The groups are shells around one centre, one inside the other: the same stretched ball of 7 dimensions in 8 sizes.
Some rows, each with its group after it:
[  3   8 -27  55 -49  54   1  41  -3 -42 -29 -16  17  -7 -43  18  74  34
  -7 -45  35  -3 -43  59   0]
zeri
[ 69  76   3  25  13  40  50 -36   0  31  -4  12  -8  61  63  23 -82 -15
 -71  32 -31 -14  41 -18  17]
Rafuz
[ 11  10  12 -23  24 -23   9 -27   0  31  10   6  -1  10  46  -7 -36 -26
 -11  22 -27 -10  40 -30   0]
Buga
[-68 -81   9   1 -17 -22 -48  16  -5 -34  -7  -7 -33 -24 -78 -23  45   2
  61 -14  31  17 -41   2 -36]
Rafuz
[-61 -65   3  -5  -3 -12 -40  23 -11 -18   6  -7   0 -48 -52 -22  48  16
  29  -5  11  12 -46   0 -33]
Zemo
[-14 -42  -1  17 -33  11 -29  13  -2 -34 -15 -26 -25   0 -47  -4  12 -13
  38  -6  19   9 -15  11 -12]
zeri
[ 49  53 -12  11   0  31  30  -8  -6  26   1 -13  29  10  63  14 -27  -9
 -54  17 -31 -22  32   0  14]
Zemo
[ 32  26  -9  -3 -15  14  19   5   9   6 -14  -2  31   2  31  16  33  -3
 -11 -27   1 -16  22  28  18]
fumin
[  5   1   0  28 -17  44   6   7  -4 -10 -13   2  -7  13 -20  13   3  14
 -23  -1   9   4 -26  14 -13]
Zemo
[-71 -89  15   8 -14 -13 -53  16  -5 -43  -7  -2 -47 -19 -97 -23  30   7
  60  -7  33  29 -56  -4 -39]
Rafuz
[-36 -37   2  -7  -3  -6 -20  21   3 -18  -4  12  11 -34 -40  -8  64  24
  22 -30  19  11 -37  19 -12]
rovik
[-11  -6 -11   8 -16  18  -1  28   2 -13 -11   4  31 -28 -18   6  72  29
  -4 -37  17  -2 -29  36  -2]
riti
[ -8   0  26  -2  42 -11   3 -39  -8  24  17  26 -42  28   8 -14 -82 -12
 -25  50 -27  12   5 -58 -18]
Bune
[-59 -60  -8  53 -38  17 -44  29 -17 -55 -16 -24 -43 -11 -98 -16  34  15
  38  -7  37  17 -63  13 -38]
Bune
[-32 -17  17   7  31 -31 -16 -19  -3 -10   9  27 -42   8 -34 -23 -27   4
  15  13   1  21 -15 -34 -10]
zeri
[ 22  37  -4  10   9  15  25 -12  -6  25   1   5  14  12  42   6 -17  -1
 -44  11 -20 -16  18  -6   0]
Buga
[-17 -11  -8  11  -7 -12 -15  14   0 -22  -6  -3   3 -18 -24 -10  40   8
  23 -24  13   3 -12  13   3]
Buga
[ 62  57  22 -24  43 -17  37 -57  15  40   7  32 -17  56  73   7 -92 -35
 -31  28 -37  -4  70 -42  32]
Bune
[ 28  20  13  -4   7  -7  16 -31   9  13  -8  12 -24  42  25   6 -42 -28
  -2   7  -8  -4  39 -16  10]
Zemo
[ 14  35  -7  15  18 -14  11 -12  -1   3   4   7   1   7  21  -7 -14  -1
 -14   1 -13  -5  19 -11  17]
riti
[ -7   2  -5  40  -5  28  -5   4 -14 -14  -1  -8 -18   7 -23  -3 -21   9
 -21  19  -3   6 -25  -8 -14]
rovik
[ 25  28  18 -24  32 -19  23 -33  13  27   3  35  -3  26  39   3 -30 -12
 -15   2 -16  -1  35 -20  16]
fumin
[ 58  50  16 -28  29  -4  39 -37  20  34  -1  34   8  38  64  17 -40 -18
 -29  -1 -22  -6  53 -12  32]
Rafuz
[ 28  27   3 -11   9  10  23 -10   7  20  -2  15  20   8  36  11   1   0
 -26  -6 -12  -9  19   4  11]
Buga
[-29 -14 -14  21 -18  14  -8  26 -13  -8  -6 -11  20 -29 -17  -4  57  21
  -8 -16  10 -10 -30  22 -22]
zeri
[ 11   4  16 -17  30 -29  -3 -26   9   3   8  19 -20  13   9 -11 -39 -16
  13  10 -13  13  24 -29  17]
riti
[-23  -9  -9   5  -1 -10  -9  14  -8  -2   2  -6  18 -29  -3 -11  41  10
   3 -12   0  -7 -11   7  -9]
fumin
[  1   7  23 -34  46 -30  12 -38  -3  47  21  22  -4   8  52 -13 -55 -21
 -25  38 -39  -6  35 -50  -9]
Zemo
[-18  -8  -3 -11   7 -22  -5   1  -7  15   6  -7  17 -24  20 -13  22  -6
   1   0 -12 -14  11  -6 -10]
Zemo
[ 36  27  -3  23 -19  15  15 -10  10 -14 -22  -1 -17  39   2  15  -9 -14
   4 -17  12  -4  23  15  19]
Zemo
[ 19  31  -1  15   5   6  19 -18  -5  17  -3   1  -6  24  32   3 -29 -13
 -27  14 -15 -14  25 -12   0]
Buga
[-42 -49  10 -11  -4 -15 -25  11   3 -16  -5  10  -9 -21 -45 -11  46   9
  34 -21  21  11 -29   7 -20]
Buga
[ 19  20  19  -5  30 -14  14 -38   5  18   5  24 -31  38  22  -3 -65 -20
 -13  24 -19   5  30 -37   7]
fumin
[ -7 -19   9   6  -1   9 -11   2   4 -18  -6  10 -16   2 -33  -1   5   7
  11  -7  11  16 -21   2  -4]
fumin
[ 12   5  26 -13  26 -22   8 -34  18   1  -6  42 -38  41  -7   0 -34 -11
  14  -5   6  17  18 -20  13]
Rafuz
[ 28   7 -13  54 -47  67   2  17  -3 -36 -27 -25 -17  27 -34  22  -2   4
 -11  -6  19   3 -22  32  -1]
Rafuz
[ 31  35  -6  -5   3  18  25   4   9  11  -6  15  37  -4  32  16  29  14
 -29 -24  -5  -9   9  22  20]
zeri
[  5   9  -9  41 -16  41   2  14  -7 -22 -11  -4  -5   6 -26   8   7  20
 -20  -4   9   5 -30  16  -4]
rovik
[ 33  54  -4 -13  26 -11  33 -18   2  38   8  14  34   2  72   3  -9  -5
 -41   2 -30 -21  42  -9  20]
Zemo
[-25 -37   6  33 -22   4 -26   4   3 -47 -21   2 -54  21 -78  -6   9   2
  44 -17  37  22 -32   8 -11]
zeri
[-63 -64   3  29 -17   7 -40  27  -8 -46 -10   2 -31 -22 -95 -16  48  28
  36 -17  36  25 -70  12 -34]
riti
[ 61  68  11 -22  41 -24  40 -49  14  41   8  27   2  42  83   6 -67 -30
 -32  15 -37 -12  74 -32  38]
zeri
[ 24   7  28 -44  36 -41  10 -38  25  16   2  40 -17  27  24  -2 -30 -23
  20  -8  -8  11  44 -23  26]
Bune
[-27 -28   0 -15  -1 -31 -20  14   9 -20  -5  10  10 -29 -29 -12  65  10
  41 -40  20   7 -12  18   4]
rovik
[-36 -52  21 -35  25 -31 -29  -8  -4   9  18   6 -10 -27 -12 -24  -9 -10
  22  20 -14  13  -7 -32 -21]
zeri
[ 41  39  -4  22  -9  22  23 -17   0   7 -11  -7  -9  38  32  13 -38 -19
 -25  10 -11 -13  32  -2  11]
Buga
[-52 -59 -16  25 -44  12 -39  47  -8 -48 -17 -25   5 -43 -76  -9  93  24
  43 -40  40   7 -57  42 -25]
riti
[  6   6 -15  42 -24  26  -6  11 -11 -22 -10 -27 -10   6 -16   0  -3  -2
  -4   4   4  -3  -8   9  -3]
fumin
[-33 -35  12   3  -6   8  -9   6   1  -9 -11  19 -16   0 -41   0  32  15
   9 -15  22  10 -35   8 -27]
Rafuz
[ -9 -25  11 -39   7 -27  -8  -4   8  13   1   6  14 -18  13  -6  27 -13
  22 -14  -3  -4  17  -1  -2]
rovik
[-24 -23   1 -14  -3 -21 -11   8   3  -3  -5   5  11 -22 -10  -8  50   3
  23 -25  11  -3  -4  11  -7]
fumin
[ 21  31  -7  45 -12  31  15  -5  -4 -11 -14   0 -18  33  -6  10 -20   4
 -25   1   5  -2  -3   6   3]
Buga
[ 12  30 -12  28  -6  23  17  -6 -20  23   2 -21   8   9  40   2 -27 -10
 -47  30 -25 -24  16 -11 -15]
Bune
[ 13   1   5 -21  -1  -3   9  -8   4  20  -3  -1  15   0  33   4   6 -17
  -5  -2 -11 -14  27   0  -1]
rovik
[ -8  -3 -13   8  -5   1  -9  11 -14   2   7 -25  19 -27  13 -11  12  -3
  -8  10 -15 -11   1  -2  -8]
rovik
[-31 -37   4   1 -13   1 -17  20   7 -26 -13  14  -1 -18 -51  -2  64  22
  28 -38  31  13 -38  26 -11]
rovik
[ 47  25   1  -3  -7  17  16 -10  12   0 -11   0   4  23  24  16 -15 -15
  -7  -8  -5  -3  29   9  25]
riti
[-24  -8   5 -36  25 -40   1  -2   3  25   9  21  31 -32  26 -13  46   5
   3 -19  -9 -11  11  -4  -5]
Bune
[ 18  15  -5  -9   7   0   7  -6  -6  21   9 -15  23 -11  45  -3 -13 -14
 -21  17 -28 -15  26 -11   4]
fumin
[ 29  30   7 -17  24  -7  22 -33  -9  49  15  -7   7  16  77  -3 -65 -34
 -41  46 -47 -22  53 -40  -3]
Rafuz
[-25 -46  18 -45  16 -48 -26  -4  15  -8   4  17  -3 -24 -21 -17  32  -9
  54 -23   9  15   5  -6   5]
riti
[-18   6   2  -5  26 -42  -4  -8   4  -2   5  23  -1 -10  -2 -18  21   7
  15 -18   1   3   6  -9   9]
Bune
[  0 -10 -12  20 -35  36  -1  19 -10  -5 -14 -26  14  -8  -3   9  30   0
 -12  -6   6 -14 -11  24 -18]
riti
[ 27  10  -8   0 -29  31  15   6   0  12 -15 -19  25   5  32  19  20 -13
 -18  -9  -3 -22  19  24  -2]
Bune

New rows, each followed by its group:
[-30 -48  24 -61  26 -45 -19  -8  10  19  12  20  11 -32   4 -16  27  -9
  31  -8  -7   6   7 -16 -11]
Rafuz
[-45 -49  22 -28  17 -35 -21  -4   9  -5   0  31 -16 -14 -37 -16  34   7
  36 -20  16  16 -20  -8 -17]
riti
[ -3 -19 -13  16 -35  27 -11  25  -4 -21 -14 -24  13 -17 -21   6  44   5
   9 -18  14  -5 -18  30  -8]
Buga
[ 72  81   9 -12  37 -12  49 -56   5  54   9  14  -1  54 105   9 -95 -42
 -52  36 -50 -24  88 -41  31]
Bune
[ 20  31  -7  27  -5  10  14  -5   4 -10 -13   7  -8  23   1   7  -1   2
  -9 -14   6  -3   8  10  14]
Buga
[  2  -6   8 -26  12 -19  -1  -2  14  -1  -2  20  14 -12   2  -2  31   4
  16 -27   4   5   6   8  14]
fumin
[ -3   5  19  15  23  -5   4 -25   6  -8  -3  37 -45  36 -27  -4 -37   5
  -2   6   7  21 -10 -22  -1]
Rafuz
[-21 -16  -5  15   2   1 -18  12 -10 -15   6  -7   0 -23 -23 -14  12  12
   3   4  -2   7 -23  -4  -9]
fumin
[-36 -40 -12  24 -33  -3 -31  28  -3 -42 -17 -20  -9 -22 -59 -10  63   8
  45 -33  33   5 -30  28 -12]
riti
[-34 -36  14   5   7  -3 -18  -3  -4 -10   0  13 -28  -1 -41 -12   0   7
  12   6   9  15 -29 -13 -24]
Buga
[-37 -57  31 -22  14 -31 -27 -15  13 -17  -4  32 -47  10 -57 -14   0  -5
  49  -9  22  28 -18 -18 -15]
Bune
[ 32  26   0  21 -10  18  14  -6  13 -18 -19  12 -13  32  -8  15  -2   1
   0 -22  14   6   7  17  22]
rovik
[-25 -49  13 -17   2 -18 -31   6   8 -25   0   6 -15 -19 -45 -13  21   1
  44 -13  14  22 -20  -1  -3]
zeri
[ 25  29  21 -10  35  -4  26 -45  -1  40   9  24 -22  41  48   1 -79 -22
 -39  40 -33  -4  36 -44  -3]
riti
[ -9 -29  -3 -33 -12 -16 -15  24  13 -11  -7  -2  39 -44  -7  -2  83   6
  35 -46  14  -2  -2  33  10]
Rafuz
[ 17   3  -3  39 -30  25  -1  -6  -1 -24 -22 -16 -38  40 -24   8 -24 -18
   9   2  14   1   5   6  -1]
zeri
[ 33  21 -15  41 -32  46   7   5  -9 -13 -14 -33  -6  22   6  13 -24 -12
 -21  13  -5 -10   8  11   2]
riti
[-41 -28   7  -1  15 -14 -17   6  -6  -4   7  15  -4 -24 -28 -17  23  18
   6  -2   3  10 -30 -10 -20]
fumin
[ 10  19  17 -22  41 -19  15 -31   1  34  15  26  -1  11  41  -7 -42 -10
 -26  23 -30  -1  26 -36   2]
Buga
[ -8   6 -13  -5   4 -14  -2   8 -10  13   9 -16  33 -33  31 -12  27  -2
  -8  -1 -18 -18  13   0  -2]
riti
[  0 -16  -3 -14 -13  -1  -8  15   8  -9  -8  -4  23 -22  -5   2  50   3
  18 -30  10  -2  -2  24   6]
Buga
[ 16  19 -11  26 -15  50  15  12 -10   5  -6 -10  20  -1  12  14   6  14
 -45   6  -8 -10 -15  15 -10]
zeri
[ 10  13   1 -24   9 -19  11   2  18   3  -7  26  28 -11  15   5  53   9
  10 -44   9  -3  13  22  23]
zeri
[-10   0 -11  48 -20  21  -9   9 -10 -28 -12 -13 -24  11 -36  -3   1   7
   0  -1  14   4 -22   7 -10]
fumin
[-75 -71  20 -49  39 -69 -44   4   0  -1  23  22   3 -61 -35 -41  46  11
  49  -8   0  19 -26 -26 -21]
Bune
[-27 -25   6 -23  12 -20 -10   3  -2  12   7   8  16 -29   3 -12  31   4
   6  -6  -5  -3  -6  -5 -15]
Buga
[ 19  18 -10  28 -21  12   6   4   6 -23 -20  -4  -8  20 -12   9  16  -1
   9 -25  17  -2   5  23  15]
fumin
[-26 -11 -13  42 -19  10 -16  21  -7 -37 -12  -6 -13  -8 -52  -7  39  21
  14 -21  25   8 -37  19  -8]
Zemo
[ 17  25  -2  34  -4   3   7 -10   8 -25 -17  14 -30  36 -21   4 -10   0
   8 -18  17   8   4   6  19]
Rafuz
[-30 -28  22 -39  43 -46 -15 -22  -4  27  25  17  -6 -21  15 -27 -25 -12
   7  27 -27   6  11 -46 -15]
rovik
[-50 -39  -7  28 -16   5 -27  25 -11 -30  -6  -5  -9 -26 -60 -13  50  24
  18 -16  23   9 -50  13 -26]
rovik
[ 20  18 -20  48 -42  49   8  17  -9 -18 -21 -29   3  13  -7  16  14   2
 -19  -8  10 -13  -8  29  -4]
fumin
[-40 -28  14  -8  26 -11 -13   2  -3   0  10  30  -3 -23 -29 -15  19  26
  -3  -1   2  16 -37 -13 -20]
Bune
[-24 -16  33 -45  64 -58  -7 -43  -1  38  29  34 -23  -1  27 -29 -59 -20
   0  41 -36   9  25 -67 -12]
zeri
[-54 -48 -13  27 -29  14 -31  39 -13 -34 -10 -16   5 -40 -63 -11  75  28
  20 -24  28   5 -58  28 -32]
riti
[ 53  65 -10  33 -10  35  41 -16   2  13 -16   2   2  46  43  23 -27  -8
 -47   0  -8 -19  31  10  17]
Zemo
[ 56  51  -1  19  -6  37  34 -16   7   8 -14   7  -1  43  33  24 -33  -8
 -38   1  -8  -8  25   7  20]
rovik
[ 27  27 -12  25 -26  38  21   3  -4   6 -16 -14  11  19  22  18   5  -5
 -30  -4  -1 -19  11  20  -2]
rovik
[ 34  47  -6  17   5  13  27 -10   6   6  -8  13   8  23  27  12  -7   3
 -28 -10  -5  -8  19   7  20]
Buga
[-27 -34 -24  16 -34   2 -33  43  -7 -38  -7 -37  26 -52 -37 -11  79  13
  35 -31  18  -2 -28  35  -3]
Bune
[ 12   8  13  27   3  26   8 -19  -1  -6  -8  15 -41  43 -18   7 -50  -3
 -18  19   1  12  -8 -15  -7]
riti
[ -9  -1   8  31   0  17   1  -8  -3 -13 -10  17 -36  28 -33   1 -17   9
  -9   4  12  12 -22  -6 -14]
rovik
[ 35  45  -2  15   7  26  30 -17  -4  25  -1   5   6  26  45  12 -37  -5
 -51  19 -22 -14  22  -9   4]
Buga
[ 55  58  -5  10  -1  20  37 -21   3  25  -8  -1  11  35  61  18 -33 -19
 -41   7 -21 -22  46   0  19]
fumin
[ -6  -7  -1  22   1  -1 -15  -4  -8 -16   2 -11 -23   4 -18 -12 -26  -7
   7  17  -5   8  -5 -16  -3]
rovik
[ 29  51  -2  -7  22 -16  32 -24   3  34   3  16  18  16  64   3 -13 -11
 -31   0 -23 -21  46 -11  16]
zeri
[ 32  21   6 -40  25 -19  13 -11  15  20   8  15  34 -12  48   2   5  -7
  -6 -12 -21  -4  35  -2  30]
Bune
[-30 -27  -9  27 -19  -3 -25  20  -4 -37 -11 -10 -13 -16 -53 -11  42  12
  32 -22  24   9 -30  16  -8]
fumin
[ 53  69 -18  16  -3  32  42  -9  -9  37  -1 -14  39  14  83  18 -20 -10
 -67  14 -34 -35  42   4  13]
Rafuz
[-48 -65  16   2  -5  -7 -38  12   4 -39  -8  14 -34 -13 -83 -14  32  16
  47 -18  32  31 -51   4 -20]
zeri
[ 10 -12   0 -14  -6 -14 -13   2   9 -14  -4 -10   5 -10  -2  -4  15 -15
  31 -15   2   3  17   7  17]
riti
[-34 -47   7   7 -13  -1 -28  15   4 -35 -11   7 -21 -11 -65  -8  39  13
  38 -24  29  20 -39  13 -13]
Buga
[ 10  -9  -9  17 -34  32  -4  20   3 -23 -19 -15   7  -2 -22  13  37   4
   8 -24  18  -1 -14  33   1]
Buga
[ 41  45  -9  31  -4  35  22  -9  -5   4  -5  -8   1  25  28  12 -36  -4
 -41  15 -16  -9  15  -1  12]
fumin
[ 42  22   3   7 -16  26  19  -7  17  -9 -22  10  -5  34   4  23   0  -6
  -4 -23  12   1  15  22  21]
riti
[-33 -39   2   5  -4 -15 -31  15   2 -35  -4   1 -14 -22 -55 -16  36  11
  41 -21  21  19 -30   7  -4]
fumin
